There are 4 ways to turn a row about zero (a turn may also mirror it). The second row of each pair is the first, turned, with some noise. The first 36 pairs use one turn. New pairs use 2 turns, one after the other, and a turn may come again.
Some pairs, each with its turns in order after it:
-0.42, -0.61, +2.11, +0.49, -1.18, -2.97, +1.81, -0.79
+1.17, -2.10, -2.46, -1.03, -0.48, +2.59, -0.48, +0.57 => U

+0.18, -1.41, +1.00, +1.60, +2.78, -1.03, -1.70, -1.16
+0.12, +0.61, -2.56, -0.68, +2.39, -1.92, -1.87, -0.22 => L

-0.73, -2.02, -1.80, -1.54, -0.77, +0.14, +3.00, -0.18
+0.71, -0.29, +1.38, -1.93, -2.81, +1.39, -1.58, +1.15 => L

+2.12, +1.58, +3.19, -0.17, +0.83, +0.30, +2.58, -2.58
-2.22, -1.65, -1.25, -1.72, -4.17, +0.50, +0.78, +1.37 => U

+0.67, +1.28, -1.96, +0.07, -0.17, -0.91, +0.04, +1.14
+0.24, +0.33, -0.95, +1.26, +1.77, +0.34, -0.50, -1.27 => G

+3.01, +1.40, +1.42, -0.57, +1.79, +0.29, -0.97, +2.60
+0.82, -1.17, +0.94, +1.35, +0.45, -3.55, -1.15, -2.41 => G

+0.43, +2.60, -1.73, +3.18, +0.60, +1.14, +1.51, -0.77
-1.47, -1.13, -0.44, -2.74, +3.48, +1.00, -0.55, -1.41 => G

+2.01, +0.96, -0.09, -0.97, +0.09, +0.13, -1.27, +0.16
-1.11, +0.65, -0.48, +1.55, -0.96, -0.89, +0.16, -0.75 => L

+1.50, +2.18, -0.34, -0.39, +0.77, +2.57, -1.24, -1.75
-1.45, -2.10, -0.35, -1.25, -2.33, +0.68, -2.07, +1.36 => J

+0.09, +4.49, +0.42, -1.04, +0.56, -1.47, -0.04, +1.51
-1.18, +1.78, +1.80, +1.87, +2.65, -1.00, -2.38, -1.30 => G

+0.64, +1.38, +2.03, +0.65, -1.93, +0.17, +1.68, -0.45
+0.27, -0.86, +3.06, -0.60, +1.11, +0.64, -0.69, +0.92 => G

+0.76, -1.51, +0.31, +2.00, -2.19, +0.48, -0.67, +1.80
+1.11, -1.90, +0.86, +0.88, -0.11, +1.25, +2.51, -1.24 => G

-0.12, +2.66, -0.49, +0.04, -0.04, -2.61, +1.58, -0.49
-0.58, +0.57, +2.26, -1.15, +2.32, +1.34, -1.29, -0.15 => J

-4.15, -2.15, +0.64, -0.14, +0.27, +1.13, -2.82, -3.69
+2.05, +3.81, -4.09, +1.82, -1.35, -0.86, -0.90, -2.77 => U

+2.14, +1.15, -1.97, -1.80, +1.75, +1.41, -1.51, -1.94
-3.32, +1.57, +1.44, +0.71, -1.04, -0.88, -1.32, -1.80 => U

-1.59, +0.56, +0.22, -1.69, +0.30, +0.66, +2.31, +1.48
-1.29, +0.96, +1.00, -1.69, -1.22, +2.73, +0.66, +0.07 => L

+0.63, -0.59, -1.05, -0.67, -1.31, +0.68, -1.92, -0.84
+0.13, -1.76, -0.69, +2.06, -0.74, -0.31, -0.65, +0.40 => L

-1.78, +0.25, +3.60, +2.45, +2.60, +2.30, +0.59, +0.92
-2.57, +0.88, +0.40, -2.16, +4.72, +0.21, +0.70, +0.91 => L

-0.25, -1.07, +1.01, +0.54, +0.41, -0.12, +1.04, +0.91
+1.29, +0.57, -0.19, -0.35, +0.47, -1.08, +0.94, -0.11 => J

+0.50, -0.46, -0.26, +1.18, -2.06, +3.18, -0.57, -1.04
-0.79, +2.24, -0.75, +2.10, -0.14, -1.10, -0.13, +2.30 => U

-1.69, +1.06, -0.25, -0.73, -0.44, -0.45, -2.15, -1.07
-0.97, +2.84, +0.52, -0.19, -1.06, +0.73, -0.08, -0.83 => G

+1.14, -1.02, -1.22, +0.69, -0.99, -1.52, +0.51, +0.57
+0.41, -0.76, +0.36, -0.01, +1.58, +0.67, -1.86, +0.96 => U

+0.22, +3.27, -1.71, +1.05, -1.10, +1.98, -1.99, -3.71
-0.23, -4.56, +0.62, +1.61, +0.70, -1.62, +0.80, -3.47 => L

-1.90, -1.04, +0.05, -1.67, +1.00, -0.60, +1.54, +2.56
-1.98, -0.82, -1.09, +3.06, -0.50, -0.74, -0.30, +1.42 => G

+0.89, +1.07, -0.40, -0.96, -4.23, +2.42, +4.40, -0.22
-0.48, -0.86, +6.06, +0.17, -2.41, +1.26, +0.35, +0.14 => L

+0.51, -2.09, +0.64, -1.05, +2.71, -0.90, +6.58, -2.99
+1.60, -0.92, +1.44, -2.78, -5.69, +3.30, -2.32, +1.34 => U

-0.68, -0.01, -2.18, +2.46, +1.53, +1.93, +0.74, +0.54
+1.18, +0.96, +0.12, +0.49, -1.10, -2.31, -3.05, +0.48 => J

-0.56, +0.15, -3.02, +1.55, +0.44, +1.56, -1.47, +1.85
+1.12, +0.92, +0.62, +2.13, -2.56, -0.72, -2.37, -0.38 => J

+4.21, +1.43, -0.15, +0.14, +0.74, -1.74, +3.96, +2.76
-1.81, -3.97, +3.55, -2.43, -0.05, +1.16, -0.13, +2.55 => U

+0.48, +2.96, +1.19, +0.26, +3.05, -1.56, +1.62, -0.51
+0.31, -1.59, +1.58, -2.97, +2.14, -0.44, -1.79, -1.49 => J

-0.15, -2.19, -0.04, -0.74, -1.96, +0.85, +1.58, +3.58
+3.64, +2.01, +0.25, +0.57, -0.99, +0.14, +2.46, +0.96 => J

-1.53, +1.83, -2.98, +0.04, -1.92, -1.37, +0.02, -0.71
-0.69, +2.37, +0.07, -0.74, +2.81, +2.84, +0.06, -0.17 => U

+4.31, -3.54, -2.04, +1.27, +1.20, -2.81, -0.32, +1.19
+2.94, +2.44, -3.95, +0.74, +1.15, +2.57, -1.71, -2.30 => J

-2.36, -2.15, +2.55, -3.69, +3.01, +1.00, -1.26, -1.08
-1.58, +1.54, -0.43, +0.25, -5.01, -2.63, -0.86, +2.22 => G

+0.80, +1.29, -0.78, +2.30, +0.27, -0.17, +0.09, +1.89
+0.63, +1.84, +0.80, -0.67, -1.16, -0.35, -1.78, -1.34 => J

-1.12, -0.02, -1.18, +1.04, -1.73, -0.13, -0.86, -2.06
+1.84, -2.51, +0.26, +0.69, +0.40, +0.02, -0.35, -0.21 => L

New pairs. What belongs after each?
-2.04, -0.68, -1.43, +0.48, -0.80, -0.85, +0.24, +3.21
+0.05, -0.76, +3.15, +1.11, -0.05, +0.92, +0.89, +2.00 => L U

-0.59, +0.16, -1.16, -5.40, -0.41, +2.30, -0.53, +0.65
-1.66, -0.71, +0.82, -0.60, -2.67, +4.90, +1.72, -1.08 => L G

-0.91, +0.14, +2.07, +4.60, +1.35, +0.61, +0.91, +0.30
-0.50, -2.89, +3.39, +0.92, +1.64, +2.22, -0.29, -1.67 => U U

-1.61, +1.93, -0.71, -2.10, +1.58, +1.58, +0.67, +0.62
+1.41, -2.83, -0.95, +1.73, -0.19, -1.12, -0.61, +0.61 => J U

+0.00, -0.46, -0.11, -0.83, +2.32, +0.73, -2.50, +2.90
+2.31, +2.47, -0.06, -0.19, +1.46, -0.87, -2.27, -1.66 => U L

-1.16, +1.83, +0.65, +1.55, +0.68, -1.37, +0.73, -2.07
+1.33, -0.01, -1.37, -1.37, -0.50, -0.28, +0.80, -3.21 => J U

-0.81, +0.91, +4.34, -0.45, +0.73, +0.28, -3.67, +0.17
-0.64, -2.06, -1.53, -4.23, +1.75, -1.60, +1.25, -0.85 => L L

-1.23, -0.72, +0.37, -0.20, +4.93, +2.06, +0.80, +0.15
+2.73, +0.45, -0.76, +0.56, +2.44, +2.91, -0.59, -2.39 => G U

-1.00, +0.72, +1.20, +2.42, +0.53, +2.70, -0.02, -1.31
-0.02, +2.79, -0.13, +2.82, +0.55, +1.07, +1.25, +1.20 => J G

-0.18, +0.69, -0.35, +0.72, +2.12, -3.29, -1.88, +0.27
-2.39, +0.92, +1.83, -1.51, +0.47, +1.51, -1.99, -0.45 => L U

+0.05, +1.37, -1.95, -0.51, +2.04, -1.74, -0.04, -0.08
-0.33, -0.85, +1.40, +0.93, +0.69, +0.31, -2.73, -1.19 => G J

-0.03, +1.19, -1.27, -0.58, +0.47, +0.18, +1.38, +0.02
+0.01, +0.43, -0.80, +1.23, -0.96, +1.77, +0.20, +0.26 => L U

+1.56, -1.46, +2.81, +0.04, -0.43, +1.66, -0.71, +0.69
+1.08, -0.40, -1.32, +1.08, +0.64, +2.24, -1.99, +1.35 => J G

-0.68, -1.36, +1.00, -1.55, -1.19, +0.48, -2.25, +0.34
+1.32, -0.53, +2.66, -1.65, -0.31, +0.05, -0.20, +1.01 => J L

-0.40, +0.26, +1.36, -2.81, +2.05, +1.47, +1.61, -1.06
-0.31, +2.00, -1.02, -0.73, -1.67, -0.03, -1.88, +2.70 => J L

+0.87, +1.95, +1.73, -0.96, -3.55, +0.80, +1.98, -0.27
-0.78, +0.94, +2.54, +0.43, +3.71, +0.00, -0.11, -0.08 => L L

-0.09, +1.54, -0.70, +1.20, -2.45, +0.33, +1.12, +0.84
-0.98, -1.72, -0.06, -2.25, -2.00, -1.41, +0.00, -0.06 => G G

-2.00, +0.31, +3.92, +0.38, +2.11, +1.02, +1.00, -0.82
-1.28, +1.28, +1.91, +3.60, -0.86, -0.10, +1.23, +1.93 => G G

-3.47, -1.23, +0.50, +0.09, -3.28, -0.73, +0.92, +1.48
-2.74, -3.95, +1.75, -0.56, -0.01, +1.25, +0.99, -0.33 => G G

-0.83, -2.18, +0.97, -1.54, -1.64, +0.06, -0.97, -0.15
+0.73, -0.19, +2.02, -2.35, -0.66, -0.13, +0.65, +0.88 => J L

+0.89, +0.00, +1.29, -0.97, +0.30, +0.21, +0.52, -3.63
+2.63, -1.11, +0.74, +2.77, +0.40, -1.10, +0.06, +0.47 => J J

-1.94, -0.09, -3.34, -4.25, -2.88, -1.19, -0.07, +0.16
-1.06, +1.61, -0.40, +4.38, +0.59, -0.39, -0.94, +4.31 => L U

-1.73, -1.35, -1.28, -2.50, +0.80, -2.98, +0.82, -3.30
-1.54, +0.44, -2.14, -4.08, +1.98, -1.85, -0.43, +1.97 => J L

-0.08, +1.45, -2.50, +1.96, +0.71, +2.57, +1.24, +0.03
-1.17, -2.30, -1.93, -1.17, -0.25, +1.11, -2.76, +0.03 => G L

-0.16, +2.01, +0.13, +0.84, -3.92, +2.05, +0.61, +0.21
+0.10, +0.95, -1.30, +1.95, -3.17, -2.66, +0.91, +0.63 => G U

+1.16, +0.98, -1.29, +0.48, +0.42, -0.46, -0.74, -1.32
-0.81, +0.74, -1.00, +0.82, +1.89, +0.97, -0.03, +0.06 => L J

+0.58, +2.79, +1.13, -0.61, +1.42, -3.25, +0.22, +1.64
+1.16, -2.27, -1.72, +0.93, +1.93, -1.04, +1.70, +2.43 => U J

-2.82, +0.33, +1.13, -0.17, +0.36, +1.57, -1.04, -1.14
+0.37, +1.78, +0.08, +1.17, +2.59, -1.05, +1.85, -0.93 => J J

+0.72, +4.35, -1.78, -0.71, -0.42, +2.55, -1.38, +0.30
-0.91, -1.05, -0.62, -1.61, -0.07, +2.10, +1.57, +4.58 => L G

-2.07, +3.68, -0.61, +1.91, +1.77, +1.07, +1.42, +2.14
-3.82, +2.02, -1.21, -1.44, -2.13, -0.69, +1.74, +1.65 => G G

+1.83, -0.09, +1.18, -0.93, +0.78, -0.03, -0.02, +0.54
-0.48, +0.72, -0.95, -0.08, +0.84, +1.25, +0.33, -1.49 => G J

-1.97, -2.16, -0.03, +2.17, -1.98, -1.85, -1.14, -1.31
+2.13, +0.46, +1.74, -2.67, +0.09, -0.50, -0.20, +3.04 => G J

+2.54, -1.01, +0.55, +2.10, -1.39, +1.14, +0.19, +2.01
+0.94, +0.29, -3.97, -0.85, +1.58, -0.31, +0.58, +0.86 => G J

-0.07, +0.05, -0.43, +0.68, -1.48, +2.78, -1.84, -0.74
+3.30, -0.85, -0.31, -0.17, +0.37, -1.36, -1.33, +0.74 => L U

